The first 8 rows are patterns. Each new row is the sum of 3 different patterns, raised or lowered, with some noise. Before adding, each is slid sideways (what falls off one end comes back at the other) and multiplied by a number that may be negative. Names go in the order of the patterns.
Some rows, each with the names of its patterns after it:
7, -2, 1, 5, -9, 1, 3, -3, 4, 4, -1, 1, -4, -2, 9, 10, -3, -6, 6, -2, -4, 3, 15, 8, 2, -5, 0, 0, -3, -2, -2, 2, 7, 2, 8, -7, -1, -12, -6
z209
6, -5, 2, -2, -1, -9, -4, -7, -6, -2, 2, 2, -2, 1, -2, 0, -2, 1, -3, -1, 16, -16, 2, 3, -3, 3, 8, 6, -1, 5, -5, 0, 16, 4, -8, 4, -7, -4, 3
z599
8, -14, -16, 0, 16, 0, 4, -10, -3, 5, -1, 4, -4, 7, 1, 9, 2, -7, 0, 3, 3, 2, 8, -3, 0, 0, 14, -1, -14, -3, 2, 16, -1, 4, -4, -1, 9, -3, -8
z849
5, -5, 5, 2, 6, 4, 1, 0, -9, 2, 10, 12, -4, 4, -14, -3, 5, -6, -2, 9, 2, 0, -7, 16, 5, 4, -1, -2, 3, -1, 3, 3, -1, 7, -2, -3, -3, 7, 16
z236
2, -1, -8, 1, 4, 1, 2, -9, -1, -3, 5, 3, 9, 4, -2, 10, 2, 3, 1, 4, 9, 0, -11, -1, -3, 8, 7, 0, 2, 0, 2, -8, -7, 1, 3, 1, 1, 1, 0
z358
3, 8, 0, -1, -2, 16, 2, 2, 1, 2, 0, 4, 1, 6, -7, 0, 2, -14, 0, -1, -1, 2, -3, -1, 2, 7, 1, 2, 5, 0, 1, -3, 1, -7, 5, 5, 6, 6, 1
z519
9, -10, -1, 10, 6, -4, -1, 0, 2, 8, -1, 2, 0, -1, -6, 0, -1, -3, 4, -5, -3, 16, 1, -7, 16, 2, -3, -3, -3, 1, 1, 1, 9, -6, -3, -2, 0, 16, -2
z56
3, 0, -7, 0, -8, 0, 0, 0, 3, -5, -4, 7, 1, 0, -3, -3, 4, 2, -10, -7, -2, 3, -4, 6, 0, -11, -2, 12, 0, -2, -3, -1, -2, 5, -1, -2, 0, 3, -3
z336

New rows, each followed by the names of its patterns:
-5, -8, -8, -7, -2, -12, -9, -6, -12, -7, -9, -15, -18, -10, 6, -5, -10, -19, -8, -12, -10, -14, -15, -2, -3, -11, 1, 2, -8, -22, -12, -10, -2, -7, -12, -13, -11, -9, -13
z849 z358 z336
2, -6, -1, -11, -7, 7, -1, -2, -5, -13, -8, -8, -7, 0, 4, 0, -10, -10, 13, 1, -7, -8, -7, 3, -9, 3, 3, -9, -1, 3, -2, -8, -2, 9, 7, 2, 0, -6, 1
z209 z236 z336
-14, -4, 8, 4, -8, -10, -11, 3, 3, -5, -3, 6, -2, -12, -8, -3, 3, 0, -5, 0, 10, -9, -4, -5, -4, -2, 7, -6, 7, -1, -1, 4, -4, -7, 4, 4, -7, 4, 0
z209 z56 z336
9, 2, -10, -7, -3, 8, -7, 5, 7, 8, 8, -2, -1, 12, -3, 9, -2, 21, 8, -2, 4, 2, 2, 15, 2, 3, -1, 0, 1, -9, 0, 5, 7, -4, -9, 3, 8, 7, 5
z209 z358 z519
-14, -2, -12, -20, -3, -10, -6, -28, -8, -3, -9, -27, -21, -21, -1, -12, -5, -13, -15, 4, -19, -11, -10, -16, -15, -7, -14, -9, -8, -17, -19, -8, -13, -8, -10, -9, -26, -22, -15
z236 z358 z519
4, -8, -4, -4, -6, -3, 12, -8, -10, 1, 13, -4, -5, -3, 2, -4, 8, 2, 1, 1, -3, -4, 0, 1, -3, -3, -5, 6, -2, 1, 3, -10, 1, 6, 0, 2, -1, -4, 6
z209 z56 z336
-6, 9, 3, 3, 1, -10, 1, -1, -4, 3, 1, 5, -1, 1, -7, 4, 8, -4, -7, 3, -6, 1, 4, 10, -8, -5, -4, 4, 4, -3, -3, -8, -5, 11, -2, 2, 11, 1, -6
z209 z236 z519
11, 1, -1, -8, -9, -2, -1, 4, -3, -3, -6, -7, 0, 30, 1, 4, -4, -1, 9, 10, -2, 4, 0, -5, 3, -1, 7, 0, -1, -11, 0, -1, -10, 0, -8, -3, 19, 1, -6
z358 z56 z336
14, 7, -6, 0, -2, 2, 18, -6, 3, 7, 5, 3, 1, 4, 10, -3, 3, 5, 6, 3, 3, 4, 1, -1, 11, -1, 11, 19, 9, 1, -2, 0, 7, 2, 18, 1, 4, 7, 5
z236 z519 z336
-10, -2, -10, -13, -8, -12, -1, -1, -12, -10, -12, -14, -7, -11, -15, -14, -1, 3, -7, -17, -6, -4, -7, -4, -4, -11, -5, 1, -13, 3, 7, -19, -19, -4, -16, 6, 0, -11, -2
z849 z236 z56
-10, -18, -26, -14, -17, -16, -16, -22, -12, -17, -22, -26, -10, -15, -20, -7, -8, -14, -29, -20, -8, -13, -24, -20, -6, -10, -11, -19, -21, -19, -20, -15, -16, -12, -10, -22, -26, -18, -22
z209 z358 z519
-6, 17, 1, 2, 13, 5, 8, -1, 8, 7, 6, -5, -3, 21, 10, 4, -12, -5, 2, 14, 9, -6, 1, 6, -6, 18, 26, -1, -15, -2, 8, 0, 19, 3, 4, 7, 13, -10, 4
z849 z236 z519
-7, -1, -7, -6, 0, -2, -16, -8, 2, 1, 12, -8, 0, -11, -5, 6, 0, -4, -1, 3, -1, 0, -4, -1, -3, -3, -6, -4, -2, -6, 5, -8, -12, 12, -1, -2, 8, 0, -11
z849 z358 z56
8, 17, 11, 12, 13, 10, 13, 16, 11, 12, 13, 11, 9, 28, 7, 11, 13, 7, 16, 20, 18, 14, 13, 3, 17, 27, 19, 3, 15, 6, 10, 10, 10, 7, 19, 9, 16, 3, 8
z599 z236 z336
0, 5, 12, 12, 2, 8, 7, 8, 21, 11, 9, 8, 2, 13, 5, 9, 7, 10, -14, 1, 25, 0, -2, 21, 5, 1, -3, 4, 17, 11, 9, 8, -1, 4, 9, 7, 21, 13, 21
z358 z56 z336
-6, 7, 1, -8, -11, 2, 4, 3, -9, -6, 2, 5, -5, -8, 0, 1, -6, -2, -2, -15, -4, 13, -2, -2, 6, 0, -4, 11, -2, -7, 4, 0, -3, 2, -1, -3, -4, -10, 0
z519 z56 z336
-8, -10, -25, -9, 9, -3, -2, -22, -6, -15, -6, -15, -19, 5, 2, -13, 3, -3, -7, -17, -10, -10, 3, 0, -11, -13, -12, 1, 1, -9, -16, -7, -6, -17, -10, 3, -11, -13, -11
z209 z849 z358
5, 9, -5, 11, 7, -2, 6, 10, 4, 9, 11, 4, 3, 14, 4, 3, 5, 15, 4, 11, 5, 4, 8, 0, 6, 8, 6, 10, 2, 14, 7, 6, 0, 1, 7, 9, 7, 4, -7
z209 z519 z336
3, 1, 2, -4, 7, 1, 2, 0, -3, 2, 1, 4, 6, -2, 2, 4, -2, -1, 7, 8, 3, -3, 2, 4, -1, 0, -1, 1, 4, 1, 10, -1, -3, 1, -5, 0, 1, -2, 1
z209 z236 z56
-20, -28, -9, -5, -4, -15, -16, -4, -10, -15, -13, -12, -4, -24, -24, -12, -7, -13, -12, -23, -15, -16, -7, -13, -6, -8, -5, -10, -24, -16, -8, -9, -5, -22, -27, -14, -11, 0, -4
z236 z358 z336
15, 10, 7, 9, 13, 9, 6, 6, 11, 15, 11, 12, 14, 2, 5, 24, 11, 5, 9, 11, 12, 7, 10, 13, 9, 12, 9, 12, 17, 3, 19, 3, 10, 23, 14, 12, 8, 9, 18
z519 z56 z336
-2, 3, -14, -2, -23, -12, -8, -17, -2, -1, -16, -11, -17, 13, -2, -7, -16, -7, -10, -12, -8, -12, -17, -6, -5, -13, -28, -4, 13, -3, -11, -11, -18, -5, -7, -10, -14, -9, -6
z236 z358 z336
10, 5, 13, 23, 7, -8, 6, 8, 20, 3, 1, 3, 0, 21, 3, 7, 0, -5, 14, 7, 2, 7, 9, -3, 11, 3, -9, 15, 13, 14, 5, 7, -16, -1, 6, 19, 17, -1, -9
z209 z599 z849
-2, -9, -21, -8, -7, -6, 1, -6, -6, -7, -6, -8, -15, -7, -4, -6, -7, -8, -4, -5, -4, -1, -8, -1, -4, 2, -6, -7, -8, -3, 2, -5, -12, -12, -14, -3, 1, -10, -7
z209 z358 z56
-1, 7, 3, -7, -1, 0, -6, -3, 0, -2, 1, 3, 0, -2, 4, -5, -2, 6, -5, 5, 3, -12, -2, -3, 6, 5, -1, 0, -2, 2, 5, -1, -1, 7, 1, 2, -12, 6, -5
z358 z56 z336
2, 5, 19, 9, 7, -1, 2, 7, -8, 5, 5, -13, 7, 4, 3, 2, 5, 16, 6, -10, 11, 7, 7, 5, -8, 4, -11, 12, 12, 4, -9, 11, -8, -4, 4, -10, 2, 9, 2
z236 z56 z336
1, 1, -5, 3, 11, -5, 14, 22, -1, -21, -1, 3, 22, 8, -13, 4, -3, 11, -3, 5, -7, -8, 13, 10, 8, -4, 3, -13, 2, -1, -4, -16, 11, 20, 4, -5, -3, 7, -4
z849 z236 z358
8, -2, 0, -5, 2, 6, 8, 4, -5, -4, -13, -4, 14, -1, 0, 16, -4, -4, 8, -2, 6, 4, 0, 9, -7, -1, 8, 8, 12, -6, 10, -9, 0, 17, 19, 1, 3, -3, 5
z209 z236 z56
9, -15, -32, 6, -3, 9, -14, -10, -7, -9, -6, -17, -20, 7, -29, -21, -11, 1, 1, 11, -23, -11, -5, -6, -4, -9, -3, -17, 1, 4, -10, -10, -4, -25, -10, -6, -16, -11, -3
z849 z236 z336
-12, 1, 15, 8, 8, 1, 10, 2, 2, 12, 3, 21, 4, 19, 0, 1, 12, 11, 4, 8, 11, 7, 11, 3, 17, 2, -6, -1, 7, 18, 0, 10, 2, 3, 23, 3, -7, 24, -3
z849 z56 z336
3, -6, -18, -15, -13, 0, -8, -12, -15, -2, -4, -13, -2, 1, -4, -11, -10, -10, 2, -5, -6, -4, -6, 3, -7, -17, -10, -2, -13, -7, -6, -4, 0, -10, -7, -7, -12, -2, -3
z849 z358 z56
-18, -3, -1, -4, 2, -3, -1, -9, 11, -10, -1, 24, -4, -10, 9, -10, -5, -1, 2, -13, 1, -6, -8, -11, -5, -7, -6, 1, -8, -4, -13, -6, -5, -5, -9, -4, -6, 3, -1
z599 z519 z336
5, 11, 14, 2, 20, 15, 5, 9, 12, 0, 11, 0, 8, 16, 23, 3, 11, -3, 3, 9, 7, 14, 14, 17, 16, 11, 9, -7, 2, 18, 11, 10, 15, -3, 8, 13, 18, 11, 1
z209 z849 z358
18, 18, 3, -3, 6, 2, 17, 8, 15, -11, 0, 8, 6, 2, 8, -6, -11, 5, 21, -1, 10, 3, 9, 5, -10, 6, 4, 8, 9, 10, 0, -1, 6, 17, 7, -1, 0, 7, 3
z849 z236 z336
-3, -19, -22, -22, 3, -14, -17, -10, -15, -1, -9, -15, -16, -4, -15, -5, -13, -15, -11, -9, -11, -11, -10, -7, -10, -20, -9, -5, -15, -16, -5, 6, -17, -24, -21, -15, 2, -14, -17
z209 z599 z849
0, 13, 1, -8, -2, -2, 0, -4, -5, 15, 2, 3, -1, 3, 3, 4, 0, 6, 10, 2, -4, 0, -2, 9, -1, -1, 7, 0, 11, 0, -7, -5, 17, 3, 5, 3, 0, 0, -2
z209 z849 z519
8, -9, -4, -11, 6, -11, -8, -6, -7, -9, -8, -10, 10, -14, -15, 4, -17, -7, -10, -13, -3, -13, -8, 4, -5, -15, -7, -2, 4, -9, -4, -17, -15, 5, 2, -7, -1, -9, -4
z519 z56 z336
-13, 6, 9, 10, 7, -6, 20, 6, 9, 1, -3, 11, 2, -4, 2, 1, 6, 14, 2, 15, 0, -11, -10, -1, 17, 3, 6, -1, 0, 12, 0, -11, 2, -15, -10, 2, 18, -6, 2
z849 z358 z336
-3, -2, -5, -6, -2, -3, -3, 2, -7, 0, -1, -9, 2, -1, 12, 2, -8, -7, -5, 2, -6, -2, -6, -13, -5, -1, 5, -2, -1, -17, -10, -6, -11, -2, 4, -7, 7, -6, 9
z236 z358 z56
-16, 0, -3, -6, -11, -16, -9, 1, -8, -7, -7, -3, -7, -17, -16, -2, -1, -9, -13, -2, -14, -11, -7, -10, -4, -6, -13, -8, -17, -13, -13, -5, -6, 2, -3, -5, -8, -10, -16
z209 z358 z519
10, 11, 5, 7, 6, 11, 4, 15, 18, 6, 2, 5, 10, 9, 11, 10, 8, 4, 15, 21, 7, 9, -8, 13, 9, 16, 13, 4, 13, 14, 0, 28, 19, 10, 2, 7, 6, 15, 11
z209 z849 z236
16, 18, 5, -4, 2, 10, 18, 5, 4, -7, 11, 8, 2, 0, 13, -11, -5, 2, 11, 4, 4, -12, -1, 8, 3, 13, 6, -2, 2, 14, 6, 0, 6, 10, 9, 6, 21, 5, 3
z599 z849 z519
2, 4, 7, 11, -11, -8, 2, 3, 13, 0, 5, -13, -2, -2, 2, 9, 6, 4, 4, -15, 10, 5, 9, -5, -1, 5, -6, -6, -2, -7, 10, -6, 3, -8, 4, 21, 7, -9, 2
z599 z236 z56
-8, -13, -7, -10, 0, -1, -7, -8, -7, 1, -3, -7, -5, -12, -14, -1, 5, -3, -2, -16, -8, 0, 0, -7, -7, -9, -7, 0, -7, -12, -9, 2, -6, -10, 6, -7, -8, -9, 0
z599 z849 z236
-14, 3, -3, -5, -3, -14, 0, 1, 0, -13, -12, -5, 4, -4, -13, -5, -6, -12, -2, 18, -14, -16, -6, 6, -2, 11, 2, -2, -3, -2, -9, -5, 3, -3, -16, -13, 1, 1, -13
z236 z358 z56
6, -10, -2, 6, -6, 4, 1, -5, 0, -2, 6, 1, 1, -4, -5, 9, -3, 0, 3, -11, -6, 7, 3, -7, -2, -5, 0, -5, -2, -5, 0, -1, 1, 0, -2, 1, 0, -6, -2
z599 z56 z336
-17, -11, -14, -11, -8, -9, -16, -15, -9, -15, 3, -15, -21, -9, -8, -22, -10, -8, -7, -14, -16, -13, -5, -14, -12, -8, -15, -14, -18, -11, -17, -4, -10, -20, -25, -13, -12, -16, -14
z599 z236 z56
7, -3, 1, 8, 12, -1, 4, 8, -9, 1, 7, 3, -12, 8, 2, 8, 3, 10, 1, -7, 1, 2, 9, 8, -1, -9, 6, 4, 11, -1, 6, -8, -13, 7, 10, -10, 3, -4, 1
z849 z358 z336
5, 2, -4, 9, 7, 2, -2, 21, 9, 7, -12, 0, -4, 5, 6, 2, 0, 12, 3, 0, -1, 4, 20, 5, -2, 18, -1, 10, 10, 4, 3, 3, 11, 3, 18, 1, -2, -1, 5
z599 z236 z56
0, 5, 6, 5, 12, 16, 18, -3, 5, -10, -1, 21, 7, -1, 15, -8, 8, 7, 4, 1, 6, 2, 4, -10, 1, 8, 10, -8, 0, 11, 1, 2, 7, 16, 10, 4, 3, 5, 17
z209 z599 z519
